The same things were measured in two ways. Each way mixes the same 12 hidden numbers, adds some noise and spreads widely along 7 directions of its own, which tell nothing about the thing.
In the rows, 128 means zero.
Some things both ways: the first way, then the second way.
[144 128 106  87  93 167 110 150 133  86 106 138  74 122 108 146 198  77
 160 122]
[ 95 121 100 113 130 143 133 126 134 114 111 139 128 147  77 179 108 111
 116 161 166  62 151 121 149 167 196 100  69 131]

[ 98 153 127 142 146 178 159  80 151 130 209 124  86  79  87 138 128  97
 128 129]
[109 144 126  76 115 141 115 138 123 102  97 128 114 104  76 159  89 128
  94 138 157 129 150 132 119 149 157  80  86 159]

[131 100 133 117  71 118  99  94 134  44  66 154  92 166 105 131 107 108
 138 144]
[151 131 100  89 186 126 119 127 178  96 111 156 181 152 154 125 121  97
 196 132 144 130 155  97 110 133 174 162  97  90]

[120 141 116  91 121 171 132 113 101 120 153 132  97 154 136  94 142 145
 146 148]
[102 115 125 104 113 130 131 142 125 106 120 140 119 112  90 167 118 115
 102 114 158 116 150 147 100 124 126 103  78 127]

[ 75 116 170  98 118 117 101  71 100 158 168  95 129 146 144  67  76 130
 113 150]
[170 148 213 167 126 100 122 100 117 144 154  86 106  69  99 118 147 140
 118 137 115 206 112 159 152  77  84 132 171 127]

[155 122 148  41 117 136  90 157 116 127 134 117 104 133 116 122 200  94
 141 109]
[147 100 128 149 172 120 118 143 161 141 102 116 157 100 129 152 153  93
 179  79 138 123 162  83  94  89 176 174 166  86]

[ 87 140 133 133 134 104 145  91 124 154 122 135 105 130 140  78  57 171
 117  95]
[171 126 153 115 105 139 145 164 131 145 140 153 152 116 178  77 143 132
 128  85 108 202  97 160  90  55  86 111 148 126]

[145 136 144  98 128 132 103 143 130 141 130 107 137 141 115 132 158 114
 155 125]
[148 163 163 146  90 139 111 119 105 159 152 121  93 103 115 150 137 150
  81 136 165 116 111 139 146 114  87  97 152 137]

[124 139 163 110  68 121  94 100 143 144 158 113 160 160  95 134 164 107
 134 141]
[138 111 155 182 147  79 111 105 111 162 127  91 121  93 106 128 132 121
 168  89  84 152 101 121 129 120 132 130 132 158]

[138 109 144 134 111 142 110 173  96 107  51  91 113 155 112 157 140 123
 102 133]
[ 79  72 112 139 110 190 153 131 129 149 111  88 118 130  99 113 104 134
  67 102 181 178 121 157 113 136 165 109  42 176]

[124 101 113  99  97 115 119  77 136 112  77 145  74 144  73 168 153  85
 152 122]
[119 154 172 141 134 110 109 162 128 110 127 147 159 106 133 158 123 106
 155 143 150 154 157  82  79  79 127 123 165  50]

[130 125 109 104 117 171 162 182 110 118 131 140 104 139 157  84 153 172
 178 111]
[153 130  99 154  78 134 144 143 120 146 168 157 111 166 144 121 115 181
  87 138 114  84  53 150 162 145  60  88  86 174]

[139 124 103 169 109 125 124 158 159  83  89 136  99  89 116 124 131 120
 143 116]
[204  89 106 120 115 154 129 177 166 138 115 191 137 105 173 131 131 164
 122  78 143 154  94 101  97 107  79 106 134 137]

[110 133  70 140  97 166 173 137 134 108 136 174  91 161 132  86 126 153
 178 115]
[142 135 118 119  87 111 135 168 115 108 147 163 123 123 126 133 114 157
  95 113  98 129  84 152 104 123  53  80  90 157]

[168 130 141 117 167 152 157 187 117 175 147 136 157 138 161 101 158 169
 129  89]
[157 130 115 139 159 125 114 127 155 136 134 109 166 145 166  84 146 120
 165  99 121 146 115 122 103 117 134 177 140 117]

[157 150  83 192 133 158 167 136 182 173 112 174 148 114 148 131 147 188
 162 120]
[126  96 106 177 101 102 141 126 123 126 152 126 140 165 149  98 124 145
 141 124  95 107  80 141 139 115  82 131  92 142]

[101 139 111 129 160 158 173 134 131 140 192 122  85  78 137  92 118 133
 164 103]
[129  94 163 170 111 135 124 121 117 171 119  96 102 108 124 123 172 146
  97  79 136 166 128 131 101 113 114 155 176 118]

[107 114 134 155  92  77 114 141 169 127  74 121 134 160  82 151  85 124
 127 151]
[147 130  65  83 146 151 138 166 153  74 135 149 133 138 139  86  71 149
 133 113 133 129  91 128 145 146  91 101   4 183]

[119 127 138  81 105 156 163 131 141 176 170 134 120 199 137 113 129 199
 163 114]
[134 173 139 172 127 103  91 145 123 124 164  86 153 113 137  80 105 120
 143 122 109 129  82 128 108 114  78 122 117 140]

[129 111 138  83 138  98 149 169 123 146 121 119 103 134 165 101 149 139
 152  86]
[108  76 123 140 125 153 149 106 119 160 110 122 116 147 107 169 170 128
 107 105 180 119 154 137 120 129 181 153 121 115]

[157 128 126  89 116 131  91 154  86 134  78 128 139 151  65 143 173 103
 141 127]
[115 115 119 148 102 116 150 140 107 158 142 140 114 163 175  89 116 155
 148  85  84 126  87 124 135  96  80 119 102 142]

[159 100  68 136 163 115 165 215 136 163  38 172  74 118 188 128 114 169
 122 117]
[109  74 109 220 124  89 104 131 116  75 133  97 149 103 119 105 137 126
 163 142 112 129 104  94 146 156  95 109 104 126]

[124 123 151 160 123 109 124 127 122 161 114  92 154 105 117 150 151 101
 141 117]
[172 134 106 113  88 140 132 164 115  96 142 152 149 115 132 118 103 157
  96 136 159 144  85 160 112  96  71  73  99 172]

[111 140 102 123 113 154 146 174 143 175 151 117  94  95 169 120 173 106
 178  78]
[108  56 112 121  89 168 158 117 113 150  83 140 126 133 102 148 164 106
  88 110 187 120 147 159 132 115 207 102 107 134]

[ 81 141 112 205  75 113 137 132 175 135 140 125 143 128 101 137  73 108
 157 149]
[138  59  96 110 145 131 123 146 132 103  83 146 132 104 152  60 151 114
 156  47 109 179 116 115 102 151 135 115  69 151]

[135 132 123 112 190 123 157 147 156 181 135 137 104 107 163  97 100 174
 135  93]
[122  82 111 102 104 150 156 157 133 115  95 161 113 138 133 124 149 125
 108  87 149 114 149 124 120  92 136 134 108  98]

[136 133 135  95 165 136 129 165  88 127 122 100 105  95 155 108 155 115
 151 122]
[142 123 110 164 136 101 111 119 106 101 144 135 132 115 100 150 143 123
 157 150 149  73 118 119 158 155 123 102 106 136]

[ 95 139 133 120 119 102 146  62 166 125 125 130  79  88 118 126 117 141
 144 115]
[115  93  80 134 126 142 168 169 155  99 133 110 165 149  99 142  99 131
 119 119 143 112 128 158 103  82 139 149  74 146]

[198 139 166 164 145 132  98 130 128 158 103 131 206 123 113 171 151 129
 108 157]
[128 118 127 116  45 137 119 131 101 129 117 146  95 122 146 124 125 170
  67 120 136 133 105 141 134 127  63  69 142 154]

[147 144 120 174 162 146 138 110 197 151 166 128 107  55 143 153 140 110
 126 127]
[167 145 114 105 104 145 113 142 167 123 129 156 134 134 139 133 101 142
  91 135 144 117  97 123 125 134  97 112  98 135]

[125 144 106 157  74 171 152 160 149 118 113 139 138 167 113 149 162 138
 196 117]
[151 141 133 216 126 109  84 159 113 112 162  49 177  60 114  97 140 123
 134 117 125 160  86 135  95 113  87 108 174 161]

[167 106 165  57 110  72  91 129 135 115  98 139  97 161 155 122 137 117
 101  99]
[143 151 124 125 186 101  96  91 158 141 122 127 173 155 145 120 134  82
 198 127 120 110 131 106 113 155 190 172 110 100]

[127 103 154 103 113 139 104  59 116  90  80 121  91 164 130 121 108 154
 111 156]
[142 150 147 130 163 146 133 118 181 125 152 102 175 140 131 139 102 106
 148 157 178 167 147 134 114  73 141 178 111  84]

Other things, the second way, with their names:
z_880: [204 194 109  72 129 165 126 173 192  84 163 153 177 130 132 126  88 133
  87 166 178 137 100 158 111  95  88 125  84 124]
z_331: [219 120 141 140 155 112 119 127 156 155 144 196 153 122 160 132 143 134
 164 113 129 161  78 115 108 128 106 124 113 124]
z_357: [151  85 114  97 147 169 143 140 151 141 108 145 112 123 153 111 176 143
 126  65 146 144 158 131 117 130 132 153 143 123]
z_157: [161 113 138  85 152 109 107 138 148  98  77 138 164  86 114 135 117  92
 170 100 148 164 162 116  75  82 171 136 137 116]
z_600: [130  92 122 181  80 150 142 129 121 174 140 112 115 124 125 154 122 157
  83 114 154 131  86 139 141 104 101  97 117 163]
z_553: [126 134 138 148  84 149 130 102 123 159 133  54 110 115  86 142 113 143
  49 130 161 143 104 172 148  97 126 130 121 171]
z_576: [123 119 129 153 148  88 127  68 118 125 137  93 125 143  99 141 121 130
 171 152 123 107 133 141 172 130 140 153 107 142]
z_972: [135 132  99 129 165 103 128 158 123 101 126 111 131 116  98 105  95 134
 170 101  85 112 107 117 135 137 138 122  78 182]
z_459: [112 111  85  78 133 179 183 167 178 147 121 134 142 183 149 121 119 139
  93  82 105 155 126 147 108 117 156 161  75 129]
z_742: [130 139 139  60 124 169 147 122 155 178 119 163  91 167 163 103 131 126
  91  72 133 139 122 143 121 120 130 150  68 108]
z_409: [141 180 137  86  95 175 116 117 128 151 147 144  99 140 141 119 110 143
  76 147 182 109 111 149 156 138 101  89  97 144]
z_697: [118  96 108  91 182 112 153  98 135  83 106 140 158 170 142  74 139 110
 217 140 112 151 167 135 155 139 194 156  88 115]
z_812: [137  99 135 137 106 175 148 140 133 191 130 143 110 121 134 160 144 143
  74  83 165 169 104 137 107 116 124 110 107 138]
z_28: [232 157  95 132 137 102  92 167 130  99 140 148 152  96 180  64 122 147
 176  89 108 118  63  99 135  90  50 114 138 163]
z_241: [203 168 149 159 142 126 118 105 157 180 191 133 146 147 172 112 134 153
 129 126 128 150  61 151 123 112  61 160 126 132]
z_273: [117 129 155 162 161 106 116  91 105 139 133  90 122 103  87 139 144 112
 164 142 126 138 140 127 158 153 171 118 127 139]
z_343: [172 131 103  64 119 172 150 119 161 133 114 162 156 165 176 122 168 115
 114 120 162 130 145 147 146  99 159 151 141  92]
z_295: [123 117  77  76 127 155 132 157 150 103 117 160 169 149 144 132  99 113
 134 108 171 114 133 146  77 117 138 108  63 143]
z_368: [166 166 165 112 151 144  78 123 128 139 131 151 139  81 155 149 149 119
 159 128 190 156 156  95 105 129 118  98 183  98]
z_345: [129 139 140 142  82 107 108 102  68 157 135 143 100 126 136 106 146 135
 113 121 108 114  79 143 158 160 108  57 114 169]
z_142: [132  62 100 140 106 137 165 165 129 145 100 128  96 116 102 121 112 146
 110  56 105 110 103 133 136  90 128 117  81 179]
z_503: [ 98 139  98 159 137 137 113 173 131  96 150  95 170 118 132 108 108 101
 153 120 146 101 126 115 106 109 116 111  96 126]
z_108: [121 102 104 164 139 112 138 107 145 135 156 100 141 172 140 108 123 165
 142 123  97 136  97 147 123 153  97 169  99 152]
z_185: [ 80  32  63 112 125 107 148 134 110  87  72 118 113 148 116  93 104 139
 149  47 111 121 130 128  99 129 132 142  28 179]
z_481: [106  78 117 170 136 116 130 123 114 121 107  96 135 111 103 106 153  95
 165 106 126 108 140 122 149 123 176 124 113 131]
z_413: [134 122 175 166 157 124 126  82 124 189 132 105 101 119 125 131 152 115
 161 110 129 143 133 109 170 116 160 151 136 106]
z_303: [125 123 158 158 100  96 123  88  74 155 136 138  87 136 125 116 145 146
 125 132 105 131  91 132 172 149 110  91 111 146]
z_197: [146 164 193 182 120 126  92 109 122 186 149  65 126  76 128 127 130 128
 111 111 134 191 103 122 116  94 104 125 183 132]
z_452: [169 186 127 138 157 147  95 133 171 168 159 111 149 130 158 132 101 129
 145 119 145 112 101  99 122 122 109 147 133 129]
z_59: [122  65 120 161 151 124 132 126 140 109 106  98 156 114 116  99 144 110
 164 102 143 158 146 132 102 105 159 159 119 122]
z_126: [129 114 107 133 173 122 130 100 160 133 135 114 167 172 153 123 140 106
 175 114 140 128 137 124 112 121 154 194 102  96]
z_507: [147 188 106  89 112 148 146 168 136 102 171 108 143 161 138  82 116 158
  82 130 115 127  98 185 123 102  75 140 106 151]
z_127: [151  95 126 116 137 136 132 171 147 120 104 182 114 122 151 124 116 155
 153  93 147 131 139  81  97 102 101 132 122 107]
z_442: [142 146 123 153  96  88 110 146 107 113 158 136 152 130 166  87 121 136
 134 111  77 148  62 136 108 117  51  97 106 141]
z_829: [140 132 135  92 119 137 133 121 132 174 124 160 121 150 186 115 144 140
 140  77 109 148 126 130 107 108 108 131 145 122]
z_149: [125 110 138 147 154 110 139  92 125 126 143 107 141 141 129  91 139 124
 176 136 107 156 127 154 150 132 140 143 103 136]
z_162: [116 164  96 159 170 108  93 146 135  81 145  54 156 124  97  85 109 119
 153 130 116  93 113 115 126 160 133 160  92 150]
z_789: [156 157 122 138 167 118 106 106 144 117 153 146 134 143 134 123 114 131
 176 171 139  96 114  98 175 169 130 122  90 124]
z_99: [129 137 155 133 150 148 116 120 166 124 136  85 156 111 121 121 109 123
 121 135 158 203 137 137  95 113 127 154 117 116]
z_609: [119  98  81 154 126 139 153 122 135 147 158 138 110 182 162 100 127 162
 133 107  97 105  80 124 177 167  91 129  52 155]
z_190: [142 133 146 104 112 150 146  87 158 169 149 163 123 169 158 170 135 135
 106 145 161 137 130 145 144 112 112 140 113  91]
z_657: [142 125  99 151 114  95 113 154 131  64 139  78 143  92  75 117  85 141
 109 124 125 114  93 159 110 107  67 123  76 183]
z_688: [133  58  85 127 103 131 131 179 119 108  87 167 167 101 144 150 142 111
 121  61 148 164 112 108  59 108 135  84  98 133]
z_793: [ 82  41  94 144 110 107 139  78 106 163  74 147 106 155 112 180 139 111
 158  96 126  70 143 102 156 159 201 109  85 144]
z_441: [200 149 147 140 170 146 108  75 179 188 137 125 129 150 161 115 128 152
 159 143 153 139 110 105 158 141 149 179 154 126]
z_614: [140  80 114 102 135 141 145 121 148 146  97 170 147 145 179 145 169 122
 153  83 125 165 152 104 115 120 155 138 145  91]
z_827: [192 114 145 115 133 117 132 162 150 106 123 137 145  79 127 111 152 138
 131  90 106 190 124 151  90  80  94 134 161 131]
z_402: [117 109 130 188  81 116 138 122  99 145 145 114 109 135 111 151 121 154
 112 147 135  87 101 130 170 101  97 100 129 142]
z_800: [198 162 161 141 127 128 103 117 134 124 160 127 171  91 122 140 143 124
 108 162 177 187  98 156 113 103 104 113 148 124]
z_598: [140 142 114 100 101 167 163 141 176 140 158 117 125 177 123 108  83 175
  64 139 126 133  97 196 119 112  86 153  81 168]
z_950: [156 161 129 124 127 148 129 150 147 125 154 120 135 147 144  69 106 153
 113 134 124 145  90 147 127 119  96 136  99 145]
z_736: [ 89  98 101  97 144 139 149 112 134 126 102 118 130 159 108 128 135 107
 119 100 122 137 141 142 131 158 193 146  50 133]
z_323: [106 128 118  71  94 140 131 154 117 119 101 178 119 123 124 160 111  99
 111 106 156  93 147 130 108 106 142  68  83 121]

Some of these things the first way, each followed by its name:
[129 148 176 152 147 137  96  25 120  86 133 105 142  87 100 134 107 112
 114 179]
z_576
[178  95 214 115  96 104  67 110 137  62  79 111 159 155 123 119 114 161
  86 135]
z_441
[143 102 122 115 175  86 116 148 152 138  85 121  68  96 175 114 113 103
 104  84]
z_880
[180 107 188 123 117  74  76 106 157 143  82 114 171 167 140 155 126 147
 100 144]
z_657
[177  91 147 174 111 106 100 170 135 122  30 122 171 188 182 140 147 123
 120 104]
z_800
[128 102 220  96 149 115  91 120  94  84 123  55 136 136 114 126  87 116
 141 122]
z_28
[ 90 152  98 159 112 157 129  97 103 110 126 142 110  98 109  89 101 117
 142 147]
z_149
[168 169 132 168 210 177  97 121 140 114 135 105 140  93 103 135 120 106
 103 137]
z_742
[144 115 117 148 130 116 129 129 138 103  54 152  93 132 150 104  80 179
 117 104]
z_59
[109 133 186  52 145 141  67 104  84  87 149  51  74  73  94 113 138  74
 116 134]
z_142
[158 168 114 172  91 173 141  94 200 110 137 170 138 126 120 156 159 162
 157 145]
z_793
[153 104 108 165 115 136 129 128 133  66  65 151 100 156  91 142  89 143
 143 124]
z_185
[159 144 141 116 135  78  73 108 132 166 126 124 137  50 106 123 165  82
  83 129]
z_598
[147 134 129 154 155 119 126 147  87 162  76 162 174 124 125  85 105 150
  83 119]
z_697
[162 166 157 107 175 122  95 120  82 157 151 117 162  84  89 123 161  93
  90 134]
z_829
[119 103 187 129 121 127 131 118  91 109 147  79 140 139 190  70 123 169
 108 126]
z_331
[158 129 128 138 182 117 146 149 112 185 114 131 134 123 156 139 136 129
 111 113]
z_442
[131 154 113 128 110 121 123 180 134 119 123 155 159 141 115  72 109 154
 151 130]
z_357
[160 117 106 151 156 117 124 173 132 140  63 144 124 139 137 129 120 121
 126  94]
z_303
[ 92 147 118 137  61 167 137 107 141  89 129 151 132 182  96 105 119 142
 168 146]
z_273
[125 116 130 112 165 148 159 121 112 128 145 126  90  91 104  88 110 183
 124 115]
z_127
[177 135 124 157 183 122 100 149 133  92  43 131 118  84 112 145 126 114
  92 132]
z_789
[ 98 132 126 105 164 134 175 111 126  96 132 155  82 150 133  74  53 164
 158  89]
z_507
[161 106 140 168 128 115 145 148 142  75  32 130 111 170 154 168 120 144
 126 104]
z_688
[151 175  95 118 200 130 160 127 182 200 140 163  88 105 144 124 123 175
 111  81]
z_323
[101 124 155  49 121 137 118 129 114 142 148 112 100 176 140  75 106 167
 127 130]
z_413
